Every row belongs to one group in each of 4 separate groupings. Each group adds its own fixed numbers to the row, and there is some noise. The rows also spread widely along 12 directions, which tell nothing about the answers.
(in the rows, 128 means zero)
Some rows, each with its group in each grouping after it:
[ 66  59 117 143  90 128 172 120 145 161  87 138  96 119  99 163  94 172
  80 168 134 111 137 126 119  86 127  89 118  95 140 135  60  31 141 147
 107 109 121] : K_63 K_170 K_544 K_526
[116 115 120 121 133 144 123 121 117 115 140 148 138 123 139 139 131 148
 135 123 122  95 116 139 131 163 120 115 126 121  99 146 138 116  84 104
 127 158  78] : K_63 K_626 K_88 K_662
[ 95 104 137  88 187 180  75 122  97  70 121 110 148 155 130 131 115 142
 171  93 113  92  84 106 103 165 150 133 150  96  92 163 113 162  62 115
 117 153  83] : K_642 K_648 K_803 K_927
[ 78 127 135 134 147 185 117  96  95  95 159 114 115 112 141 168 100 133
 132 127 120  72  57 147 112  91 117 146 130  82 109 165 108 103  89 130
 123 170  57] : K_237 K_435 K_803 K_526
[132  81 104 121 159 152 118 117 134  63  62 150 135 136 118 101 117 129
 169  93 108 131 103 101  96 171 174 161 140 149  58 129  87 167  96 131
 140 144  65] : K_861 K_648 K_544 K_223
[109 113 110 132 109 112 135 162  93 143 102 126 128 123 206 159 172  70
  62  54 132 147 208 129  96 147 130 177 127 126 158 165 142 116 123 131
 118  94 149] : K_23 K_170 K_222 K_662
[103  60  66 115 144 143  85 119 125 114 113 177 150 145 151 135 113 174
 160  95 121 111  96 100  96 168 131 100 161 125  61 156 131 148  62  87
 134 180  57] : K_642 K_626 K_88 K_223
[121 170 154 135 145 140  99  90 129  92 171 141 132 103 139 143 132 121
 149  86 101 110  87 129 129 126 123 149 128 103 138 138 106 172 108 115
 126 166 118] : K_29 K_435 K_222 K_927
[ 84 197 210  89  94 145  87 136 141 159 154  99 132  87 125 116 130 128
 114 159 120 107 191 144 111  90  82 146 114  74 214 158 123  75 138 150
  84 148 218] : K_237 K_648 K_88 K_662
[194 220 215 151 127 127 160 117 108 107 181  84 109 119  98 114 172  92
 133 146 123 132 127 183 187 140 141 162  51 125 150  92 148 165 185 140
 120  78 179] : K_23 K_435 K_88 K_223
[112  94 140 106 139 140 111 140 133 138 103 116 133 162  95 125 112 171
 135 161 120 134 128 103 130 138 130  79 144 113 140 133 122 109 119 121
 110 115 158] : K_29 K_648 K_88 K_223
[120 137 129 146 153 121  77 142 122 139 151 133 132 137 182 163 147 121
 134 108 128 140 126 138 116 118 132 142 163 116 160 140 198 175  78 115
 141 150 150] : K_861 K_626 K_88 K_927
[165  75 109 145 149 132 201 155  62 107 107  96 132 183 100 137 147 127
 118 122 146 128  84 144 183 192 162  94  86 146  54 108 151 128 139 109
 115  53  73] : K_63 K_435 K_544 K_223
[137 146 143 143 101 108 151 119 161 136 135 138 117 106 130 123 141 140
 114 166 138 136 142 152 122 110 126 156 108 126 138 111 119 106 135 144
 137 130 157] : K_642 K_170 K_222 K_526
[141 106 112 117 130 147 140 124 114 121  96 119 126 135  94 115 117 132
 119 136 118 125 120 110 130 132 120  95 133 134 127 136 118 102 155 125
 115 117 133] : K_63 K_435 K_803 K_927
[ 97 120 144  82 142 178  85 103 153 114  98 136 136 123  72  97  77 177
 178 188 105  95 100 104 103 107 101  81 160 107 134 149  90  86 105 138
 111 178 134] : K_861 K_648 K_88 K_927
[126 102 109 182  72  60 206 132 120 174 128 119 106 135 143 165 144 112
  17  76 146 164 179 130 142 105 149 138  87 122 177 117  91 102 187 110
  99  80 158] : K_29 K_626 K_222 K_526
[ 68 108  94 139  78 100 130 111 135 114  95 115 156 101 148  97 115 146
  87  62 139 123 156 125  57 112 173 195 101 112  82 160  52 104 127 106
  60 177 111] : K_23 K_626 K_222 K_927
[162  97 120 150 169  80 133 107 140 111 198 188  95 143 184 208 170 154
 112  38  83 175 123  98 178 187 128  96 166 113 160 119 131 218  70  48
 173 142  94] : K_861 K_170 K_88 K_223
[112  89 103 181 143 131 181 122 106 111 153 122  90 136 162 199 118 122
  66 126 143 136  58 158 137  94 154 153 126 122 135 123 139 109  99 129
 166 121  66] : K_29 K_648 K_803 K_526
[144 106 156 165 150 106 160  70 170  98 210  99 101 152 102 165 106 221
 112 133 104 165  23 122 196 110 136  89 138  89 147 108  75 150 113  53
 132 165 125] : K_63 K_435 K_222 K_223
[ 95 176 166 141  89 123 122 134 137 152 158 122 128  81 149 134 134 131
 111 164 143 123 142 172 101  81 119 171 108 102 155 136 145  86 122 144
 112 153 159] : K_237 K_648 K_88 K_662
[162 146 164 151 131  93 122 114 156 125 166 118 135 147  90 128 151 170
 164 145 123 170  97 124 169 154 158 103 116 121 116  96 107 188 143  72
 108 115 171] : K_63 K_435 K_222 K_662
[129 125 134  99 128 136 125 146 119 138 147 106 152 156 120 113 137 180
 133 183 132 125 126 136 142 151 124  90 141 121 107 134 158 111  99  99
  95 134 154] : K_29 K_170 K_803 K_662
[146  97  49 150 106 145 130 127 132 151 108 134 128 129 175 119 114 121
  82 127 134 187 113 119  77  69 105 136 181 174 132 145 173 115 136 105
 147 163 139] : K_23 K_170 K_803 K_662
[103 113 130 143 140 134 129 140 119 127 121 103 107 130 187 170 125 124
  65 109 122 143 142 140 106  97 118 161 160 104 185 156 161  99  92 138
 139 138 155] : K_63 K_170 K_88 K_927
[143 203 137  88  95 154  96  76 122 129 173 120 168 103 107  54 106 126
 153  79  96 128 116 106 103 102  85 115 123 131 105 155  86 155 166  73
  58 201 157] : K_23 K_170 K_222 K_662
[ 95  52  99 195 128 112 125 150 173 128  54 156  99 124 158 181 140 141
 116 164 153 157 124 140  89 118 191 177 156 142 120 111 147 129  94 158
 182 103 120] : K_63 K_626 K_544 K_662
[ 63  77 135 125 170 152  79 165 102 119  80 123 120 153 170 191 139 116
 129 113 137 112 139 123  90 139 155 148 161  87 152 162 157 131  66 162
 145  97 129] : K_642 K_648 K_88 K_927
[125 167 168 130 101 157 182  98  94 113 150 142 102  85  82 141 125 101
 130 141 124  52 114 165 158 130 111 122  44 111 109 113  75  84 165 171
 119  98  78] : K_642 K_170 K_544 K_526
[114 176 132 135 136 171  47 109 101 119 153 175 143  91 147 133 134  96
 199 101 115  94  96 144  84 127 113 151 124 122  78 151 156 179  96 124
 133 176  96] : K_63 K_435 K_88 K_223
[138 125 156  95 147 166 143 105 127  79  98 116 118 117  81 102 108 118
 126 123  98 101 126 113 123 152 124 131 110 122 129 133  66  99 151 146
 124 129 111] : K_63 K_648 K_803 K_223
[140 124 106 174 125 123 132 133 125 136 111 189 110 113 137 164 163  85
 153 125 139 122 115 142 118 142 153 136 109 163 101 109 152 165 133 149
 177  88  94] : K_23 K_626 K_222 K_526
[137 132 138 118 143 142 112 132 135 100  92 125 140 123 132 113 138 106
 138 112 113 141 141 120  99 151 136 165 135 139 125 140 117 135 115 138
 136 128 137] : K_63 K_648 K_222 K_662

New rows. What belongs after each?
[167 103  81 127 129 165 149 107  58 122 104 114 137 168 116 127 115  64
 102  28 105 149  98  83 133 133 110  88 127 163 115 154 101 156 193  87
 106  97 105] : K_23 K_435 K_222 K_662
[101  86 116 112 139 124 115 134 153 120 103 143 122 117 134 144 124 164
 113 130 119 132 139 109 100 135 133 121 161 103 154 143 108  99  93 123
 135 146 127] : K_63 K_648 K_803 K_927
[120  97  72 141 164 163 104 129  82 126 142 159 142 166 161 162 123 122
 167 108 133 116  49 122 114 136 128  96 168 147  60 147 183 175  63 104
 149 134  62] : K_29 K_170 K_222 K_526
[150 149 171 139 128 124 156 100 173 103 131 143  83  96 137 146 146 130
 111 157 105 126 149 152 139 123 122 171 118 117 177 109 115 116 121 163
 173 131 142] : K_642 K_170 K_88 K_526
[138  84  94 172 106 111 161 130 133 150 103 196  92 114 135 188 149 116
 113 136 135 144 135 135 129 139 136 105 120 151 126 108 134 123 139 142
 179  92 104] : K_642 K_170 K_88 K_662
[152 168 138 168  92 112 130 108 163 132 133  97 148 117 107  73 117 146
 142 169 148 173 100 153  99  83 154 170 111 155  88 105 123 140 160 115
  99 153 182] : K_63 K_170 K_222 K_662
[131 166 171 164  97  73 113 127 175 143 152 113 139 129 118 113 162 165
 147 171 148 170 142 152 124 112 173 168 107 109 125  99 124 163 135 114
 100 122 208] : K_29 K_435 K_222 K_526
[ 90  77 104 123 132 153 154 154  90 109  90  85 131 139 174 140 124 122
  60 110 144 103 146 143  97 135 141 180 129 112 123 168 142  68  99 144
 112 124  93] : K_237 K_626 K_803 K_223
[113 111 153 124 156 126 118 141 175 100 127  98 122 137 141 129 138 190
 129 177 125 156 114 135 127 119 150 154 167 106 158 120 150 124  70 132
 145 141 160] : K_23 K_648 K_544 K_927
[119  91 117 119 165 163  78 113 176  90  83 158 127 124 123 119 111 152
 179 136 100 147  92  91  86 133 137 141 188 136 119 133 119 159  81 126
 169 166 113] : K_63 K_648 K_544 K_662
[129 142 131 131 129 197 142  99  82 117 110 112 115 129  82 124  98  81
 141 134 122  84  72 136 129  95 111 113  94 137 112 145  99 100 177 159
 118 102 102] : K_23 K_435 K_222 K_526
[125 142 156 105 143 138  80 115 166  81 111 145 133 100 152  98 150 144
 174 118 105 123 157 129  89 165 147 196 135 114 100 130 115 168  78 140
 133 162 135] : K_642 K_170 K_544 K_223
[133  78 105 193 113  90 170 133 153 137 100 155 112 136 107 165 143 156
 131 172 155 160  91 140 138 142 181 116 111 148  87  95 119 127 139 121
 151  86 113] : K_63 K_435 K_222 K_662
[181 181 111 111 127 124  96 102 144 131 184 167 151 106 159  86 129 145
 154 115 100 160 117 127 115 118  78 116 168 155 127 134 181 176 100  78
 128 222 140] : K_861 K_170 K_88 K_927
[173 149 145 162 129  87 127 154 128  99 101 181 133 111 127 130 199  83
 176  97 134 153 167 142 119 216 204 181  80 167  60  87 140 216 122 134
 154  81 107] : K_63 K_648 K_88 K_662
[141 101 120 184 148 119 136 120 144  92 109 133 120 144 124 135 137 142
 156 133 139 140  73 145 123 140 194 168 122 149  57  97 140 180 102 125
 151 120  82] : K_63 K_626 K_544 K_526
[140  96 139 134 145 153 125 113 140 105  66 134 118 140  60 114 108 125
 166 130 112 138  96  99 120 144 159 112 119 147  98 104  72 152 164 144
 132  94 120] : K_63 K_648 K_544 K_223
[147 138 106  61 136 185 128 112 108 103 119 140 151 113 138  81 112 121
 135 113  89  92 129 115 124 155  58 103 154 145 112 164 133  94 104 116
 119 182  87] : K_861 K_170 K_544 K_662
[164 174 145 122 130 101  73 115 150 125 145 157 147 110 120  96 163 133
 184 112 114 159 155 109 119 151 144 132 135 127 123 112 130 212 137  94
 109 154 173] : K_861 K_435 K_803 K_927
[108  98 112 158 148 150 154 112 115 108 132 118 115 133 125 163 101 140
 107 132 132 102  53 139 138 109 132 121 134 121 126 136 122 100 105 132
 141 138  81] : K_63 K_626 K_222 K_927
[149 139 173  95 163 144 119 104 142 100 182 133 106 127 133 162 135 146
 123 112  85 127 112 111 177 159  87  95 149  93 198 133 120 147 101  97
 156 146 131] : K_642 K_648 K_88 K_662
[144 132 121 108  89  97 138 121 111 174 159 139 126 125 138 140 147 121
  80  80 118 148 187 108 136 131  99  91 117 107 167 138 106 126 166  88
  92 117 164] : K_642 K_170 K_803 K_526
[157 121  96 103 125 139  90 117 159 128  87 122 150 140 138  65 106 142
 135 133 109 161 150 103  78 105 114 142 175 158 134 149 153 141 123 103
 119 189 159] : K_861 K_626 K_88 K_526
[151 120 107 153 110 108 149 127 120 139 149 125 140 141 106 123 138 162
 138 167 160 145  86 146 143 130 151  98 105 134  82 102 146 140 141 100
 113 122 126] : K_642 K_435 K_803 K_927
[106  95 144 118 139 107 103 145 158 147 133 131 129 142 138 148 148 192
 135 146 123 152 149 116 134 150 135 108 160  94 135 126 139 133  83 104
 118 124 166] : K_63 K_170 K_544 K_223
[157 116 145  90 132 165 159 101 111  98  92  72 131 156  43  72  84 135
 120 119 103 129  95  86 150 122 126  80 113 138 133 126  61 111 198 119
  80 108 144] : K_23 K_648 K_544 K_927
[124 182 200 100 119 135  97 137 142 125 150  95 147 115 116  97 148 140
 152 160 133 128 151 150 131 134 130 152 107  97 146 121 134 135 124 137
  98 124 191] : K_642 K_648 K_544 K_662
[143 146 122  28 119 188  89 132 119 146 108 167 149 101 133  89 115 107
 131 127  82 101 189  91 108 148  13  71 171 131 196 181 148  73 128 132
 133 165 155] : K_642 K_648 K_88 K_662
[158 105 150 120 157 156 121 100 142  85  82  74 128 175  69  85 101 159
 155 150 108 152  94 103 135 131 161 122 134 135 108 121  91 150 149 116
 105 127 152] : K_861 K_435 K_88 K_223
[142 136 114 161 116 118 116 137 126 142 137 144 137 124 146 129 148 131
 148 159 147 148 118 163 109 121 141 147 124 141  84 126 182 145 109 116
 133 142 124] : K_63 K_435 K_88 K_526
[137  85 116 140  86  59 188 128 160 151 114 150 112 123 123 138 151 167
  70 120 129 156 186 121 151 149 149 113 104 120 148 105  83 104 145 100
 108 111 129] : K_861 K_626 K_544 K_526
[158 192 124 164 102 138 108  97 144 133 151 148 141  97  95  81 120 117
 181 181 143 125  79 161  98  79 143 155 100 168  75  97 153 167 159 136
 124 163 132] : K_29 K_626 K_803 K_526
[127 115 126 139 152 160 121 120 126 138 154 133 108 144 119 166 117 146
 134 169 119 125  71 125 149 109 115  79 154 123 148 124 151 127 115 116
 150 119 131] : K_29 K_170 K_803 K_662
[177 156 132 144 115 126 151 102 139 114 140 116 125 114 128  89 127 112
 107 111 112 157 120 137 135 107 118 155 113 155 144 106 130 148 165 115
 124 153 143] : K_861 K_626 K_544 K_223
[110 133 164 126  96  82 114 107 174 141 154 108 131 125 102 113 124 200
 104 118 118 172 146 105 125  99 149 118 124  84 166 122  65 129 143  79
  75 158 194] : K_23 K_648 K_88 K_927
[128 132 136 109 139 153 110 126 138  93 112 168 128 102 125 132 145 118
 165 149 119 104 124 133 111 172 133 146 125 132 110 131 121 136  99 146
 161 136  95] : K_642 K_648 K_803 K_662
[134 122 113 136 122 137 126 126 129 135 105 147 110 112 157 139 122  98
  93 106 113 152 150 121  93 101 104 154 147 139 168 144 141 110 130 139
 152 147 136] : K_63 K_648 K_88 K_526
[118 156 149 170  92  95 147 121 117 155 185 148 119 103 128 168 154 125
 121 107 143 132 119 152 151 122 148 123  79 111 118 102 124 163 151  99
 102 111 123] : K_237 K_626 K_544 K_662
[154 118 127  96 159 152 141 157 102  83  58 171 120 111 145 133 168  60
 131  80  96  85 193 116 129 218 125 150 118 156 134 128 145 147 113 176
 163  78  89] : K_29 K_626 K_544 K_927
[100 128 122 135 118 110  78 135 124 184 193 179 126 119 156 190 153 152
 144 121 137 132 136 127 127 128 106  77 144  85 147 132 158 156 104  95
 127 130 155] : K_642 K_170 K_803 K_223
[106  84 137 143 121 134 162 141 115  98  42  53 121 143 122 107 112 118
  61 110 137 130 158 130 102 113 180 192 109 121 139 134  87  81 159 164
  91  91 155] : K_63 K_626 K_544 K_927
[134 101 127 108 157 147 129 141  84 145 145  89 121 178 143 165 113 128
  80 102 120 148 108 108 158 120  96  71 160 108 200 151 161 119 127 106
 127 106 160] : K_642 K_648 K_88 K_927
[153 157 119  98 121 142 117 137 125 147 154 117 154 129 111  86 135 153
 139 184 136 123 118 136 134 122  96  85 141 142 131 131 181 114 131 110
 108 152 157] : K_23 K_626 K_803 K_927
[186 156 149 165  99 102 158 146 186 107  45 112 118  96 112  58 145 100
 118 191 144 189 178 165  77 114 179 246  93 186 125  84 140 116 175 191
 156 109 193] : K_63 K_648 K_88 K_223
[188 167 165 160 115 112 163  79 186 122 153 158  79  94  81 132 133 128
 137 154 102 158 110 125 148  98 133 132 114 146 163  72  87 161 184 127
 160 124 152] : K_237 K_170 K_803 K_526
[123 107 149 107 120 122 137 115 154 107 106 111 134 127  90  99 125 174
 121 132 113 121 149 116 137 160 143 119 109 107 118 121  71 111 138 114
  92 129 138] : K_63 K_626 K_544 K_223
[ 83  97  99 158 107 152 112  99 124 141 104 159 122 130 105 149  94 146
 147 134 133 109  83 120  93  92 142 109 119 119  79 143  87 117 132 124
 104 147  90] : K_29 K_435 K_88 K_526
[143 115 127 119 124 131 125 131 140 144 144 107 132 139 131 129 126 163
 106 160 120 154 125 122 140 118  97  97 161 118 163 138 150 103 133  90
 121 144 165] : K_63 K_435 K_803 K_662
[ 92  70 105 169 135 144 112 137 129 142  84 107 108 161 151 168 113 138
 110 167 154 146 102 138  94  77 152 147 157 118 131 143 155 106 110 147
 148 113 140] : K_642 K_435 K_88 K_526
[ 92  80 115 137 151 149  96 125 140  92  77 117 127 131 143 135 115 158
 135 118 123 132 104 117  86 119 158 166 166 105 105 151 111 131  83 136
 124 148 114] : K_63 K_435 K_544 K_927
[154  86 118 178 143  69 154 143 162 122 151 118 123 171 133 152 160 204
 128 179 152 193  89 143 161 157 197 126 134 130  94  84 161 172  96  78
 141 108 142] : K_29 K_435 K_803 K_223
[ 93 150 157 110  88  83 109 120 137 166 169 158 137  93 111 142 152 174
 123 108 120 115 190 119 130 145 127  89 105  70 137 132  75 119 130  89
  66 137 165] : K_63 K_170 K_803 K_927
[134 107 170 101 176 135 147 149 102  82  92 128 101 130 121 172 165  97
 106  92 100 104 178 113 153 204 141 130 117 101 177 132 104 126 117 153
 146  63 116] : K_63 K_648 K_803 K_927
[132  72 129 112 160 114 124 138 158 108 102 161 122 151  93 145 145 179
 165 154 117 133 125 101 138 195 166  89 143 118  96 113 102 145  88 107
 150 109  99] : K_63 K_648 K_803 K_526
[151 140 140 123 118 124 174 107 135  95 154 110 119 101 154 116 134 132
  70 110 106 133 141 149 134 136 113 171 117 126 141 136 116  94 117 109
 124 162 118] : K_63 K_170 K_803 K_662
[118 127 113 160  80 102 160 118 124 119 124 156 141  95 109 121 148 143
 140 132 150 114 117 153 117 150 167 146  67 135  43 120  78 118 141 110
 100 129  85] : K_23 K_435 K_222 K_662
[203 176 161  72 152 163 108  91 145 108 144 164 127 114  48  88 122 124
 196 147  80 122 108  89 160 159  79  54 135 145 156 102 106 169 171 123
 151 133 148] : K_642 K_648 K_803 K_927
[187 133  85 153 111 117 166 110 138 123 147 134 126 121 152 103 124 126
 103 147 128 174  95 144 120  90 110 147 142 168 119 120 166 128 143  98
 151 175 114] : K_861 K_435 K_803 K_526
[109 152 168 132 144 137 112 177 137 109 129  92 151 135 145 116 166 154
 163 229 173 119 110 191 119 146 168 182 115 125  93 127 195 111  61 157
 135 113 149] : K_23 K_648 K_222 K_662
[ 66 138 114 116  96 118  86 122 127 145 157 190 139  71 144 150 147 157
 147 120 128  84 148 135  96 137 110 115 119  81 108 157 107 109  94 105
  98 174  97] : K_23 K_435 K_803 K_927
[131  86  91 181 108 132 209 116 127 113  98 121  98 121 115 139 108 150
  81 182 148 132  64 163 131  89 148 140 106 151 101 113 123  61 144 143
 151 130  81] : K_23 K_435 K_88 K_927
[165 191 152 114 117 122 141 102 124 111 178 114 136  98 142  85 133 117
 113  90 102 136 137 141 138 115 100 151 118 128 145 127 129 146 139 107
  96 171 149] : K_861 K_170 K_544 K_927
[144 123 102 158  86  92 148 111  97 118  99 186 125  94 132 132 150  67
 112  10 126 141 172 115  87 168 171 174  56 146  73 121  55 178 175 117
 109 116  84] : K_642 K_648 K_88 K_223
[127 138 139 153 132 141 102  93 131  96 112 175 121 106 108 138 137 113
 185 103 110 112 107 122 104 156 169 146 109 138  58 119  92 184 116 126
 136 138  87] : K_63 K_170 K_88 K_662
[148 146 109 120 138 132 122 148 131 113 122 160 136  96 158 114 154 120
 147 156 127 124 142 151  99 154 118 155 143 152  99 128 189 131  86 143
 157 151 115] : K_63 K_170 K_803 K_927
[161 115 113 125 144 108 133 141 128 122 160  97 139 164 143 118 152 169
 120 139 132 171 109 128 143 142 150 114 151 136 114 121 177 159 100  80
 113 135 149] : K_23 K_170 K_803 K_927
[137  90 163 105 164 170 111 162 111 123  37  47 124 184  93 114 123 112
 119 148 118 148 158  94 136 128 137 115 156 121 186 136 140 119 164 165
 108  45 218] : K_63 K_435 K_544 K_927
[162 132 100 116 125 143 133 139  92 121  68 173 148 117 103 106 154  74
 177 117 136 104 147 122 113 187 134 118  95 171  70 123 132 148 158 159
 137  81 104] : K_642 K_435 K_222 K_927
[174  80  82 137 101  82 204 151 154 144  74 176 106 105 115 131 149 126
  66 144 130 171 181 111 123 156 130 108 123 171 152 100 117  79 167 131
 162  93 127] : K_63 K_648 K_803 K_927
[154 103 100  92 109 149 122 153 134 167  80 141 145 146  95  88 127 135
 139 176 125 158 146  94 119 127  97  62 155 164 139 126 152 103 165 122
 124 106 171] : K_23 K_648 K_544 K_662
[150 134 118 149 139 133 136 140 126 135 162 114 131 139 177 148 132 115
 103 126 136 178  84 141 126  97 112 144 164 145 161 133 195 139 108 106
 154 146 141] : K_237 K_648 K_222 K_662
[127  37  53 127 127 108 116 168 148 141  35 187 152 159 129 119 154 163
 179 180 159 144 143 109  86 191 167 109 155 164  40 124 151 130  91 128
 150  98 100] : K_642 K_435 K_222 K_526
[ 91 104 172 135 142 119  98 139 161 174 152 148  91 139 134 210 139 167
 115 176 120 146 138 117 156 106 107  68 171  79 244 127 145 114 101 122
 161 105 193] : K_861 K_648 K_88 K_662
[162 148 111 123  93  75 169 142 129 121 141 191 142  78 150 110 175 120
 122  86 129 146 171 141 120 182 137 149  97 152  90 106 132 148 122 107
 127 139  93] : K_237 K_648 K_544 K_927
[183 131 162 118 141 124 178 123 140  91 124  47 113 158 119  93 144 140
  77 157 114 168 141 139 163 127 142 161 118 127 173 118 128 111 155 121
 119 107 177] : K_23 K_435 K_803 K_526
[ 97 102 122 161 110 114 130  93 158  90 126  91 130 124 146 116 107 179
 102 102 134 162  96 131  78  90 189 204 135 111  78 136  71 138 105  87
  89 187 115] : K_237 K_170 K_803 K_662
[115 157 215 104 118  84 100 136 221 126 139 118 124 101 128 105 171 206
 149 194 115 153 202 141 127 141 144 170 140  80 172 102 120 131  96 135
 113 142 227] : K_237 K_170 K_544 K_223
[104  85 125 124 134 116 116 103 158 138 149 101 121 151 120 146  99 198
  94 117 115 155 100  89 132  94 129  88 175  90 175 140  95 128 120  72
  99 161 153] : K_237 K_626 K_803 K_927
[131  69  84 150 122 117 166 142 142 138  74 127 108 140 133 143 123 145
  91 161 146 161 127 127 104 111 150 129 147 145 131 119 137  97 136 145
 151 107 139] : K_642 K_170 K_803 K_927
[ 99  83 108 106 157 177  93 134 123  99  78 156 117 114 184 158 128 106
 121  97 104 108 141 110  92 141  95 162 175 108 150 167 143 114  80 154
 171 143 101] : K_642 K_435 K_544 K_223
[166 167 122 139  99 111 119  95 166 125 147 141 139  92 138  81 122 128
 127 101 110 187 120 125  90  81 119 180 138 150 130 116 124 161 148  98
 123 192 152] : K_63 K_648 K_544 K_526
[174  69 116  99 177 121 190 146 157  97 121  91 114 175 136 133 121 176
  72 158 110 179 101 103 173 156 104  94 190 137 194 128 155  89  96 103
 165 122 136] : K_237 K_648 K_222 K_927
[130 196 150 130 110 132 116 125 121 142 185 109 156 119 129  92 131 143
 160 189 152 115  96 179 125  96 117 137 108 124  92 130 172 122 108 122
  97 163 152] : K_861 K_170 K_222 K_526
[127 114 116  79 146 192 108 124  96  87  87 162 145 119 111 108 131 102
 176 104  95  60 124 110 125 197 106 101 126 146  75 152 120 133 107 137
 131 129  56] : K_23 K_626 K_544 K_662
[121 136 154 145 123 150 101 150 125 159 106 118 123 144  97 140 132 121
 163 209 160 132 109 150 120 107 144 110 113 132 135 113 168 124 147 161
 141  82 177] : K_642 K_648 K_88 K_662
[114  68 136 131 188 142  84 151 142 107  74 118 123 187 132 165 142 134
 165 120 122 141 118  93 116 164 178 129 178 119 132 133 141 189  85 133
 153  83 130] : K_237 K_626 K_222 K_526
